The rows are grouped in 4 different ways at once. Each group adds its own fixed numbers to the row, and there is some noise. The rows also spread widely along 14 directions, which tell nothing about the answers.
In the rows, zero is written as 128.
Known rows, each followed by its group in each grouping:
[165 113 162  90  86 168 121 131 158  98 130 126 153 119 150 151 114 110
 126  97 148 175 128 112 107 154  79 134 115 149  77 155 123 181 179 176
 151]	G q_466 fifeg q_676
[155 137 107 106 112 154 113 124  81 162  86 158  87 142 110 114  93 133
 164 157 145 108 104 114 130 105 145 116 149 170 127  83 155 104 178 157
 151]	S q_305 Teso q_427
[143 142  85  72 118 147 131 143  88 130 150 146 110 158 114 102 125 146
 159 125 127 148 120  96  97 160 154  98  88 126  80  84 107 153 144 155
  99]	G q_805 teb q_313
[147  84 180 165 110 134 123 176 190  98 105 141 159  41 131 144 110  81
  95  70 146 134 112 119 131 146 128 170 133 141 121 173 127 155 169 156
 108]	W q_979 Teso q_661
[126 141 101  96 136  97 134 152 135 135 123 156 119 138 101 109 150 135
 136 126  95 169 119  71 115 157 155 147 107 121 111 115 157 132  94  91
 152]	W q_931 fifeg q_661
[141 131 194 144 143 104 137 152 127 123 167  81 146 172 151  99 139 107
 132 134 116 148 110 162 100  88 156 151 136 110 142 137 132  92 116 163
  91]	H q_805 teb q_313
[123 159 140  79 134 148  37 122 120 179 105 138  97 122  88  67  82 133
 168 143 119 127 103 112 122 115 142 157 168 149 113  98 121 156 136 127
  97]	J q_305 Teso q_676
[208 144 158  85  90 149 149 181 132 142 116 139 145 119 172 130 113 146
  94  98 112 154 107 139 101 111 111 131 120 126 113 137  95 135 169 178
 147]	S q_931 teb q_744
[102  80 159 152 171  88 137 114 135 121 131 145 137 127 112 121 118  96
 156  86 129 145 135 110 114 149 144 157 105  45 121  99 149 129 134 151
  95]	H q_789 teb q_744
[ 71  66  75 195 146 124 146 140 107  54 117 129 119  78  73 132 143 103
 149 153 142  89 148  89 130 155 143  99 144 158 121 167 146 115  60  75
 155]	Z q_979 Teso q_427
[159 106 131 133 156 130 168 166 129 148 130 152 143 148 128 124 187 143
 154 144 117 124 112 157 137  76 146 129 115  97 135 107 157 100 142 117
 187]	Z q_789 fifeg q_744
[143  89 109 138 118 118 128 122 142  62 115 125 127 106  98 157 144  92
 110 163 122 144 152  60 100 165  77 119 105 160 108 166 168 134 139 126
 186]	J q_466 Teso q_427
[116 127 145 137 108 173 109 123  77 142 123 142 112 129 139 128  75  98
 151 114 170 107 143 161  85 153 113 137 145 166 108 108 110 114 191 207
  63]	H q_305 Teso q_313
[121 174 120  70 100 154  85 170 130 144 128 128 122 110 110  79  98 153
 155  98 112 145 108 130 127 139 164 145 151 174  92 122  83 156 104 120
  86]	W q_305 teb q_313
[165 130 125 164 108  89 151 154 120  83 126 110 121 124 126 129 130  87
  83 171 138 144 115  53  87 144 136 108 141 170 136 168 155 110 119 136
 156]	W q_466 Teso q_427
[172 116 129 119 133 123 104 125 154 105 128  96 111 143  83 112 109  78
 139 177  89 107 105  91 112 137 111 145  93 131  96 114 151  86 194 176
  92]	H q_979 fifeg q_427
[103 102 124 152 171 144 104 141 114 165 106 165 132  78  97 121 143 137
 132 136 121  93 145 138  99 142 103 147 157 101 132 130  99 117 125  96
 125]	Z q_789 fifeg q_313
[159 146 153 142 112 150 151 169  86 118 183 110 128 160 149  85 133 131
 158 139 178 123  99 141  98  82 167  74 167 159 106 130  99 137 119 132
 115]	H q_789 fifeg q_427
[140 130 142  73 103 189  83 151 120 157  87 104 116 122 126  92  73 146
 169 119 102 108 101 168 152  99 159 145 152 146 102 112  99 100 144 188
 100]	G q_305 teb q_676
[134 135 148 113 122 124 142 141 100 131 136 117 126 191 164 118 134 129
 142 120 121 168 132 145 108 127 142 137 128 131 124 111 129 105 112 153
 138]	W q_789 Teso q_427
[ 57  82 172 174 145 139 118 103  88  97 116 122 141 124 145 131 105 108
 156 109 163 125 162 163 117 131 113 132 186 127 133 155 120 123  74 127
 143]	Z q_789 Teso q_427
[118  75 116 135 120 190 112 142 127 144 154 100 129 147 118 126 195  87
 138 162 129 114 151 109  74 158 147 137  99 153  96 123 149 141 159 186
  51]	G q_466 fifeg q_427
[ 89  89 180 173 151 146 106 133 140 110 166  89 151 118 138 118 141  92
 154 111 150 109 134 163 111 124 134 144 165 112 117 154 105 136 118 151
  58]	S q_466 fifeg q_313
[118 105 125 157 172 113 130 139 122 167 137 163 122 127  77 119 168  91
 152 136 130 109 117 102 101 137 161 168 105  99 144  83 175 111 170 143
  66]	G q_805 fifeg q_427
[161 120 108  82 123 161  86 145 153 133  86 140 128 100 104 135 113 124
 151 120  77 101 123 152 157 132  87 171 106 146  90 113 130 104 212 157
 151]	W q_466 Teso q_744
[108 143 141  85  97 176 111 117  81 140 154 120 121 191 156  96 113 128
 152 128 162 168 143 129  71 163 147 122 133 168  84 111 108 168 113 173
  77]	J q_805 fifeg q_676
[130  86 152 147 153 163 117 110 113 135 134 124 116 158 133 125 125  99
 172 149 148  90 123 160 110  88 126 117 141 111 114 110 144  93 176 182
 115]	J q_931 fifeg q_676
[159 138 130 109 102 166 100 180 160  86 163 100 128  86  86  91 114 114
 188 124 151  95  81 129 161  93 155  99 149 181  80 142 104 157 151 125
 101]	G q_305 fifeg q_676
[147  98  77 101 104 169 104 129 144  81 165 106 124 131  98 127 165  91
 134 166 115 121 147  81  87 204  97 115  61 162  45 135 123 149 179 164
  70]	W q_805 fifeg q_676
[101 102 138 179 110 164  70 102  94 131  96 119 106 108  95 126  95  68
 153 162 170  72 128 132 122 130 132 149 172 212 135 129 164  88 188 181
  79]	W q_805 Teso q_427
[102 125 170 131 123 132 134 146 113 123 155 113 152 148 157 103 144 129
 139 108 150 179 134 129  94 111 158 131 157 130 123 153 129 166  62 121
 137]	H q_466 teb q_744
[107 130  92 133 136 108 136 119  73  88 110 119 102 152 118 128  87 111
 124 160 104 116 157 121  86 188 100 123 124 143 115 132 100  58 101 155
 117]	Z q_305 Teso q_313
[147  78 131 119 136 196 118 132 108 149 133 126 115 146 147 107 123 136
 185 132 148  98 109 152 137  98 161  89 129  98  88  84 118 136 185 182
 115]	S q_789 Teso q_676
[150 104 122 150 143 124  71 107 103 102 114  98  93 126  87 105  73  79
 133 195 113  60 117  92  90 147 101 110 138 132 101 122 108  79 182 182
  67]	J q_789 Teso q_427
[117  66 108 133  97 238  91 133 128 122  94 116 122 102 108 138 140 110
 160 151 142  77 150 157 129 126 119 134 138 210  92 142 144 119 178 170
 116]	J q_979 fifeg q_427
[127  53 175 148 142 176 137 157 168 109 139 119 161 117 147 149 166  95
 158 101 133 120 135 176 140  97 130 147 110  90 105 136 142 123 165 178
 119]	G q_305 fifeg q_661
[108 122  97 114 133 148 112 116  80 126 117 168 112  99 103 121  83 145
 159 115 144 109 139 111 100 145 111 100 146 120  96 118  91 132 126 125
 132]	G q_931 teb q_676
[132  76 123 181 145 142 156 144 106 133  97 127 139 128 134 153 189 106
  83 197 110 105 161 135  73 133 100 144 126 137 154 160 162  55 120 143
 165]	Z q_805 fifeg q_744
[120 150 167 144 123 119  91 141 112 126 143 109 116 128 108  96  62  75
 160 112 157 101  96 140 117 144 157 155 157 162 120 110 104 117 166 192
  17]	Z q_305 Teso q_313

New rows, each followed by its group in each grouping:
[ 68 132  86 116 169 124 115 168 109 124 151 134 133 126 102 101 171 148
 162 104  68 121 155 173 123 168 137 172 117 121 111 120  91  97  65  78
  88]	W q_805 Teso q_313
[165  89 107 147 122 145 113 128 119  82 140 116 105 110 103 103 109 106
 129 192 162 101 112  42  89 142 129  44 138 127  77 148 114 157 140 139
 130]	J q_789 fifeg q_676
[115 100 159 153 135 136  81 120 143 121 115 136 128  91  95 120 105  78
 162 124 157 110 111 120 136 119 127 154 144 136 118 119 158 153 171 157
 106]	Z q_305 Teso q_744
[ 54 112 135 125 124 156 124 124 111  90 146 143 150 120 126 140 113 117
 204  49 166 143 157 170 154 148 130 153 141 154  95 120 122 168 108 128
 119]	G q_466 Teso q_744
[147  87 120  87 104 252  64 144 133 189  85 139 118  90 117 110 135 143
 159 160 137  92 124 140 124 102 124 122 153 163  89 123 124 157 185 167
 131]	G q_305 fifeg q_676
[109 132  99 131 132 112 159 167 119 104 148 168 136  98  90 128 145 128
 150  91 142 141 135  93 109 171 138 129 124 142 109 134 119 161 102  88
 122]	G q_466 fifeg q_427
[ 76 130 145 142 130 113 137 113  95  81 122 126 138 128 126 145  90 109
 155  91 145 138 154 145 114 159 102 148 168 150 122 158 106 107  89 128
 135]	G q_466 fifeg q_427
[ 89 135 149 161 130 121 118 153  94 108 104 124 132  82 117 107  80 125
 139 106 150 104 123 136 119 128 147 129 218 159 141 176  81 113  65 105
 121]	G q_466 fifeg q_427
[131  76 123 141 113 136 147 133 109 117 112 118 120 139 147 113 122 106
 104 142 143 149 125  62  89 168 182  97 116 108 108 132 143 129 115 186
 104]	W q_805 teb q_676
[ 54 105 143 176 141 132 107 143 119 101 153 107 141 113 124 114 146  97
 151 104 153 130 149 135 109 150 163 144 170 154 125 160 123 147  66 111
  82]	W q_466 Teso q_313
[ 82  74 149 146 145 198  74 107 112 167 134 150 135 109 118 134 172 101
 155 132 141 116 174 152  72 135  83 162 137 133 116 119 150 157 161 146
  94]	H q_931 Teso q_427
[116 136 127 170 151  54 181 154 137  60 159 149 146 105  84 152 112  82
 160  68 146 117 120 119 141 162 129 156 108 119 121 128 130 103 147 125
  96]	G q_466 fifeg q_744
[161 145 141 169 105 140 133 174  79 153 125 119 134 107 140 117 132 123
  74 173 148  98 124 133  61 113 137 126 173 195 160 163 109  91 128 157
  93]	S q_805 teb q_744
[ 84 130 173 127 120 161  87 116 102 149 147  83 118 182 136  81 124 108
 166 152 162 151 128 136  96 113 189 143 182 176 126 127 143 141  77 160
  65]	J q_305 fifeg q_676
[140 115 128 164 133 107 118 130 120 113 163 122 113 127  98 109 142  68
 104 189 143 130 134  48  44 168 128 110 120 129 109 146 141 131 129 147
  68]	H q_305 fifeg q_661
[122 138  77 114  87 140 159 134  61 120 121 136  93 187 135 120 104 113
 131 151 139 140 147  81  61 208 157 103 109 178  95 105 119  99 118 185
  77]	W q_305 fifeg q_427
[144 167 134 137  92 154 139 204 105 130 171 139 138 101 129 110 153 128
 118 120 163 132 121 150  84 136 140 127 153 216 121 152  95 159 119 122
  88]	Z q_305 Teso q_313
[106 157 155 113 112 123 112 114  96  95 142 146 132 130 125 108  72 129
 174  93 188 158 111 113 117 135 116 110 188 158 103 146 104 191  94 102
 156]	Z q_466 fifeg q_427
[108 152  99  78 128 161  84 130  76 158 112 164 108 125 104  90  98 164
 180 115 129 129 127 124 118 136 132 124 155 146  98  89  97 155 120 106
 130]	G q_789 Teso q_427
[120  94 178 136 114 134 151 146 158  30 209  78 157 156 135 120 143  83
 189  76 163 152 113 148 148 109 159 113 100 136  83 143 136 165 128 165
  91]	J q_805 teb q_427
[169  95 132 132 120 117 118 145 188 101 132 137 145  94  94 136 155  80
 125 125 128 139 116  66 128 158 117 149  83 122  94 126 165 160 195 147
 114]	W q_789 fifeg q_744
[118  90 114 149 143 132 125 159 139 119  98 121 126  94 108 107 148 129
 136 150 116 119 116  96 138 123 168 115 156 121 121 151 133 112  86  96
 162]	W q_789 fifeg q_313
[ 74  66 146 160 149 139 102 140 141 141  86 127 134  93 115 123 142  90
 115 128 103 129 160 119  99 168 138 187 129 110 136 138 151 113 107 152
  87]	H q_305 Teso q_744
[125  73 133 152 124 117 144 100 129  89 125 171 135  88 112 162 143  98
 121 124 177 163 146  44  85 148  96 103 124 124 123 152 180 185 140 118
 182]	S q_931 teb q_427
[151 113 141 109 116 135 114 171 174  91 162 112 154 115 105 128 183 100
 121 117  98 162 141 109 107 159  99 164  79 161  91 149 142 164 148 130
  98]	J q_789 Teso q_427
[140 104 171 137 130  97 100 135 170 127  66 126 133  69 101 134  99  90
  98 119 109 152 110  72 128 147 120 186 151 130 152 155 170 135 150 141
 140]	S q_466 Teso q_427
[100  98 157 132 137 172 115 106  91 151 145 123 126 174 150 111 110 102
 168 112 157 129 137 159  88 152 144 132 126 102  98  88 119 129 168 204
  55]	H q_805 fifeg q_313
[122 143 148 140 105 140 154 136  69 131 158 143 120 163 163 108 119 123
 129 132 192 166 137 108  53 143 151  89 157 151 117 130 110 154  94 148
 116]	H q_305 fifeg q_313
[136 125 128  98  98 191  87 143 119 143 117 102 124 117 131 100 135 147
 151 164 141 133 116 118 125  96 146 106 181 181 105 152 127 165 116 118
 163]	S q_466 fifeg q_313
[120 115 178 113 100 172  55 106 118 134  80 145 132  82 119 122  57 107
 158  99 161 118 117 153 148 123  86 163 180 176 118 139 128 162 187 157
 140]	Z q_805 Teso q_427
[141  82 137 135 115 200 154 140  75 113 156 130 135 151 183 128 141 147
 156 127 184 126 139 152  90  92 136  46 140 112  90 132  87 148 132 172
 158]	G q_789 teb q_313
[142 138  98 101 125 165 119 145 102 141 134 139 103 151  92 108 127 125
 194 148 134  96 106 137 136 104 153 119 125 157 104  85 138 103 179 156
 110]	G q_305 fifeg q_427
[119 114 151  91 128 189  80 118 105 154 122 141 134 135 134 100 122 155
 184 118 146 132 126 158 126 103 110 117 166 126  92 115 102 174 130 119
 158]	Z q_789 fifeg q_427
[165  85 137 130  89 181 121 143 152  76 165 101 133 130 125 128 137  77
 145 138 179 127 115  78 103 146 131  86 108 167  62 143 142 193 192 192
  95]	J q_466 fifeg q_427
[111  90  80 118 140 121 141 117 117  68 109 137 111 130 104 121 107 120
 165 131 118 127 129  86 140 171 139  94 107 100  81 118 128 112 115 121
 163]	W q_805 fifeg q_313
[120 123 130 137 129 122 128 156 125 142  81 175 142  57 107 148 104 122
 115  70 118 125 146 138 119 178 104 188 125 140 132 126 116 127 165 134
 102]	S q_789 Teso q_744
[171 154 106 109 121 138 103 156 109 170 154 169 104 126  76  99 151 109
 138 163 137 126 115  76  70 145 127 130 105 168 110  87 149 159 192 137
  76]	H q_305 Teso q_427
[112 101 159 146 115 157 151 123  65 166  84 136 123 167 188 125 105 134
 121 131 170 158 137 139  96 121 166 112 174 131 148 115 140 114 106 178
 164]	Z q_789 Teso q_313
[126  99 135 123 146 136 105 143 146 107  99 141 128  81  95 133  85 100
 160  82 101  88 120 142 152 150 103 166 120 102 105 117 111 110 187 166
  98]	G q_466 Teso q_427
[ 91 118 129 116 107 174  87 133  69 114 123 111 116 127 140  82  86 141
 169 125 153 120 121 138 119 122 163  96 185 167  97 134  86 151  84 139
 113]	G q_805 Teso q_427
[118  60 164 144 135 165 140 125 116 131 105 131 147 142 183 155 160 115
 108 134 125 158 168 153  87 127  88 133 132 100 132 150 144 117 116 164
 190]	Z q_931 Teso q_313
[162 147 140 149 143 101 134 137  83 141 127 147 105 134  96 104  89 119
 162 145 163  95  78 106 121  85 160  98 165 132 145  98 137  98 164 139
 131]	Z q_789 teb q_427
[119 113 155 100 141 125 111 126 138  77 160  85 131 161 133  98 121 132
 183 135 114 152 109 136 144  69 143 104 140  95  93 141 119 131  65 120
 167]	G q_305 teb q_661
[160 116 111 132 129 153 156 159  79 168 131 136 111 164 143 110 161 128
 100 188 129 124 128  91  47 155 143  93 131 126 123 122 115 113 127 162
 116]	Z q_466 fifeg q_427
[114 129  94 136  91 141 179 184 109  72 142 138 140 106 121 153 155 126
 113  98 132 153 162 122 100 178 121 138 107 209 115 166 118 129  89 112
 136]	G q_979 Teso q_427
[ 89  96 117 123 143 154 153 150  93 133 131 115 119 178 139 115 147 140
 165 118 110 125 141 151 110 129 184 127 126 117 118 111 132  93  87 159
 110]	J q_466 teb q_427
[116 137  72 179 100 104 146 157  81  78 127 127 101  86  65 116 117 100
 122 177 162 108 132  38  96 174 161  96 149 229 127 153 156 114  93  91
 119]	H q_789 Teso q_427
[ 88 128  72 101 127 155  73 122  97 162 111 123  98 127  67  82 130 137
 163 169 105 119 142  75 104 164 170 143 127 163  97  95 146 137 100 113
  71]	H q_789 teb q_744
[184 150 125 156 137  55 168 155 117  89 176 146 111 122  94 100 136  97
 114 174 170 146  83  16  68 133 152  61 133 123 127 139 138 161 113 105
 130]	S q_305 fifeg q_427
[ 94  87 127 159 154 146 110 103  94  97 114 121 110 127 115 113 116 115
 170 168 147  93 135 126 114  96 120  90 178 116 123 144 126 104  87 116
 170]	G q_305 fifeg q_427
[116  97 168 161 146 174  91 137  89 186 107 132 120 112 139  84  97 132
 155 139 174  83  96 143 109  58 187  99 217  98 140 119 103 140 125 162
 105]	G q_466 teb q_744
[127 115 134 135 112 134 114 108  93 139  81 182 109 106 141 130  46 108
 120 105 179 140 124  75  94 172 121 112 162 126 110 118 118 160 167 170
 142]	W q_466 Teso q_661
[150  95 140 137 143 108 102 151 172 125  98 118 126  89  98 108 130  84
  80 168  91 135 120  51  80 183 121 149 115  95 115 154 131 130 130 156
  87]	Z q_305 fifeg q_313
[163 140 140 133  85 192 137 192 120 158 133 141 142 104 122 139 165 122
 127 123 152 117 121 165 116  91 135 160 135 237 141 135 154 127 181 152
 121]	G q_979 Teso q_427
[140 131 148 135 114 137 117 150 139  69 173  77 124 138  98  90 125 100
 197 157 148 110  88 131 158  64 163 103 156 177  99 139 146 124 126 121
 130]	H q_305 fifeg q_427
[111  85 160 165 159 160 120 175 128 174 135 168 156  68 137 126 179 129
 116 103 131 109 147 169  90 111 122 157 152 102 144 146 113 147 122 112
 113]	S q_931 Teso q_661
[121 119 128 131 120 142 115 131 121 102 150 111 131 130 109 110 147 110
 150 151 154 148 122  95 110 125 146 110 138 157 106 142 149 154 110 121
 134]	G q_805 fifeg q_313
[118 105 117 172 171  96 133 150 122 101 117 148 129  90 100 122 157 128
 120 158 123 118 131  98 107 105 115 113 164 115 144 163 137 123  72  61
 203]	J q_466 Teso q_744
[151  96 192 165 107 139 152 130 128  96 116 151 149 104 155 155 108  89
 130 102 197 143 121 127 106 103 101 117 163 138 132 158 142 149 160 167
 169]	G q_305 fifeg q_427
[207 163 143 111 105 110 170 152 115 138 147 151 125 159 125 133 125 115
 134 123 152 152  95 105  99 129 126 125 101 153 118  91 147 124 214 171
 121]	S q_789 fifeg q_427
[116  78 161 195 154 109 167 138 136 100 136 148 152 112 134 161 159  85
 117 101 149 120 152 133  90 149 101 143 126 106 136 150 140 103 145 142
 120]	W q_789 fifeg q_427
[153 145  98 129 138 106 138 171 114 112 140 101 112 145  99 102 131 118
 133 171  81 108 112 116 118 129 146 131 114 143 114 131 127  67 122 129
 120]	H q_466 Teso q_661
[170 127 139 107 143 132  96 128 140 123 148 126 117 135  90 119 120  99
 164 152 115 102 100 130 118 111  98 132 102 114 100 102 130 108 212 172
 104]	Z q_305 teb q_313
[176 130 138 119  81 161 153 160  96 129 136 113 116 166 169 112 131 119
 102 174 170 164 117  83  58 125 158  76 139 170 111 138 123 139 123 191
 129]	G q_305 fifeg q_313
[102  69 100 170 163 144 149 145 115  98 111 135 127  94  94 146 139 116
 171 121 117  67 135 163 151 113 140 131 122 110 127 126 142  54 147 142
 134]	G q_805 teb q_313
[170  68 161 139 139 176  77 129 154 153 127 101 121 117 129 106 145  75
 100 192 120 108 125  92  57 136 105 120 118  92  94 132 127 137 195 202
  72]	H q_305 fifeg q_313
[164 118 134 142  98 148 148 165 121  90 157  77 126 148 135 120 129 115
 136 157 136 116 105 130 120  95 166 102 129 176 113 150 127 100 129 168
 110]	S q_979 teb q_661
[119 119 164  94 109 176 120 127 118 172 111 149 138 153 155 134 119 129
 160  78 146 158 132 159 115 141 129 173 143 144 117 103 138 152 166 178
 113]	S q_466 fifeg q_427
[132 122 154 126 111 164 112 187 160  89 209  87 158 128 118 110 213 104
 164 129 129 142 128 154 120  92 134 135 114 183  97 153 133 167 113 118
  97]	G q_305 Teso q_427
[159  98 170 153 121 183 136 150 104 122 191  92 138 147 168 114 139 116
 142 140 172  96 116 164  81  85 134  73 156 122 102 148  79 139 157 189
  82]	S q_466 teb q_676
[124 124 134  96 130 161  92 148 132 118 159  96 131 140 126  86 126 125
 163 127 123 133 115 119 110 137 143 112 139 111  76 128  81 165 116 145
  86]	G q_466 fifeg q_313
[168 116 181  83 121 139 131 170 175 136 116 132 163 121 164 128 117 126
 132  51  92 153 107 170 144 120 120 177 105  85 103 125 107 135 176 185
 130]	W q_466 teb q_744
[119 101 124 122 164 149  84 120 124 110 195 101 117 152 107  83 161 109
 156 177 118 109 135  97  64 132 119  85 127  85  72 130  92 162 102 121
  71]	J q_931 fifeg q_676
[105 133 165 107 108 139 102 142 109 115 126 111 131 125 143  92  68 117
 148  80 134 151 126 129 111 163 149 143 155 137  97 129  86 157 108 155
  72]	H q_789 Teso q_427
[151 111 106 119 125 159 121 161 125 123 170 114 124 134 118  92 165 119
 127 169 131 125 122  81  71 143 148  91 104 117  84 128 101 166 119 141
  87]	G q_979 fifeg q_744
[118 125 144 134 111 180 110 158  80 151  88 130 120  98 149 101  74 151
 130 119 147  99 116 158 109  90 159 105 210 159 133 154  82 113  92 146
 137]	J q_931 teb q_313
[123 132 118 103 135 119 147 181 140 126 146 153 145 120 105 125 154 125
 149  74  93 152 130 132 128 179 131 176  88 126 106 112 125 150 136 122
  98]	Z q_466 Teso q_427
[169 124 121 132 128 123 139 125  79 109 172 133 109 150 130 107 119 122
 135 165 172 126 104  64  64 125 129  45 141 110  99 125 105 153 140 148
 129]	S q_466 teb q_427
[105  68  98 138 173 147 102 102 104 156  74 130  87 134 104 109 106 120
 153 171  93  90 128 106 123 140 157 130 129  69 126  84 140  80 146 165
 111]	S q_979 Teso q_313
[138 112  99 114 114 171  88 128 103 179 100 143  97 132  94 103 140 118
 119 186 115 130 134  70  74 154 136 140 117 168 119 100 166 141 157 150
 109]	H q_979 Teso q_427
[136  77 142 165 153 106 165 141 123  80 104 115 123 124 145 109  94 105
 131 148 123 110 116 108 122 119 151  85 141  60 114 142 111  83 102 155
 159]	H q_305 fifeg q_744
[128 109 143 131 173 106 142 126 121 173  98 160 127 154 114 134 157 121
 135 130 100 143 134 122 103 122 127 177 116  81 159  94 171  78 148 143
 141]	G q_789 fifeg q_427
[163 137  96 118 128 157 106 192  98 174 114 134 113 108 104  73 144 146
 129 179 106  85  89 120 114 106 174 117 146 150 124 111 108 115 136 125
 114]	Z q_805 Teso q_744
[121 124 149 111 118 179 124 132  80 195 102 131 122 164 157 119 108 138
 144 115 137 132 129 160  97 115 161 151 155 138 135 101 128 100 147 201
 100]	G q_466 teb q_676
[ 93  98 130 124 123 178 123 112  73 150  78 153 123 132 153 145 119 148
 132 137 140 138 167 150  88 119 107 130 166 142 138 137 127 100  99 149
 180]	G q_305 teb q_313
[101  91 180 140 121 164 115 105  87 179  91 129 126 170 180 112 120 130
 136 130 160 161 134 130  90 100 170 130 178 119 147 117 155 126 104 173
 144]	W q_789 teb q_427
[143 107 140 143 104 170 130 171 147 125 168 112 147 100 114 124 176 110
 144 114 158 127 122 125 114 126 159 135 112 173 108 135 142 160 169 152
  71]	S q_789 teb q_313
[143  73 120 109 152 202  98 147 119 150 118 151 134  93 124 114 158 158
 150 140 108  90 141 152 101  93  90  98 139  88  95 139  99 148 152 118
 174]	H q_466 teb q_427
[100 112 144 171 164 122 140 149 129 116 175 146 158 110  94 150 200 108
 150 115 139 113 152 155  99 101 103 159 131 137 147 151 155 121 123  96
 130]	G q_466 teb q_427
[141  69 104 126 142 143 128 159 159  87 133  94 130 129 112  98 176 112
 138 169  86 121 113  87 127 136 164 103  98  96  88 141 141 120 105 126
 140]	W q_805 fifeg q_427
[157 158 110 155 117 134 136 198  86 127 152 104 123 118 123 105 153 126
 111 178 119  85 119 147  91  93 145 113 157 192 138 152 101  71 108 127
 109]	G q_931 Teso q_744
[146 142 107  76  99 168  77 117 121 145 136 110 110 157  94 105 141 122
 169 169 126 143 122  93 112 141 130 140 115 191  91  98 159 156 171 144
  97]	S q_789 fifeg q_427
[127 133 136 137  98 146 128 124  89  41 166 101 123 141 140 128  81 116
 201 128 179 108 109 159 160  62 121  68 172 184  91 152 116 114 118 130
 190]	G q_931 Teso q_661
[112  64 148 132 139 150  93 138 159 114 116  97 134 110 121 101 131  98
 158 125 121 134 111  96 146 116 176 128 133  92  99 126 147 167 122 158
 117]	G q_466 Teso q_744
[140 152 152 103 120 177 101 159 102 169 152 105 138 161 150 101 148 132
 136 139 116 125 128 187  83 112 127 157 143 168 118 125  90 108 145 171
  74]	G q_805 fifeg q_313
[156  76 157 127 162 143 150 146 133 128 149 148 145 144 150 116 150 128
 148 114 126 133 120 130 101 130 116 100 107  36  91 112  97 154 148 150
 134]	Z q_789 fifeg q_427
[103  67 160 119 144 138  75  92 143  70 106  73 111 155 124 100  82  88
 176 155 105 122 121 116 139 114 126 118 142  93  95 135 133 112 110 172
 134]	J q_305 Teso q_427
[154 127 168 144 131 128  99 105  90 114 159 120 123 140 151 121  95  89
 111 157 169 128 126 100  48 131  78  89 159 117 109 142  89 151 161 177
 111]	G q_466 Teso q_313
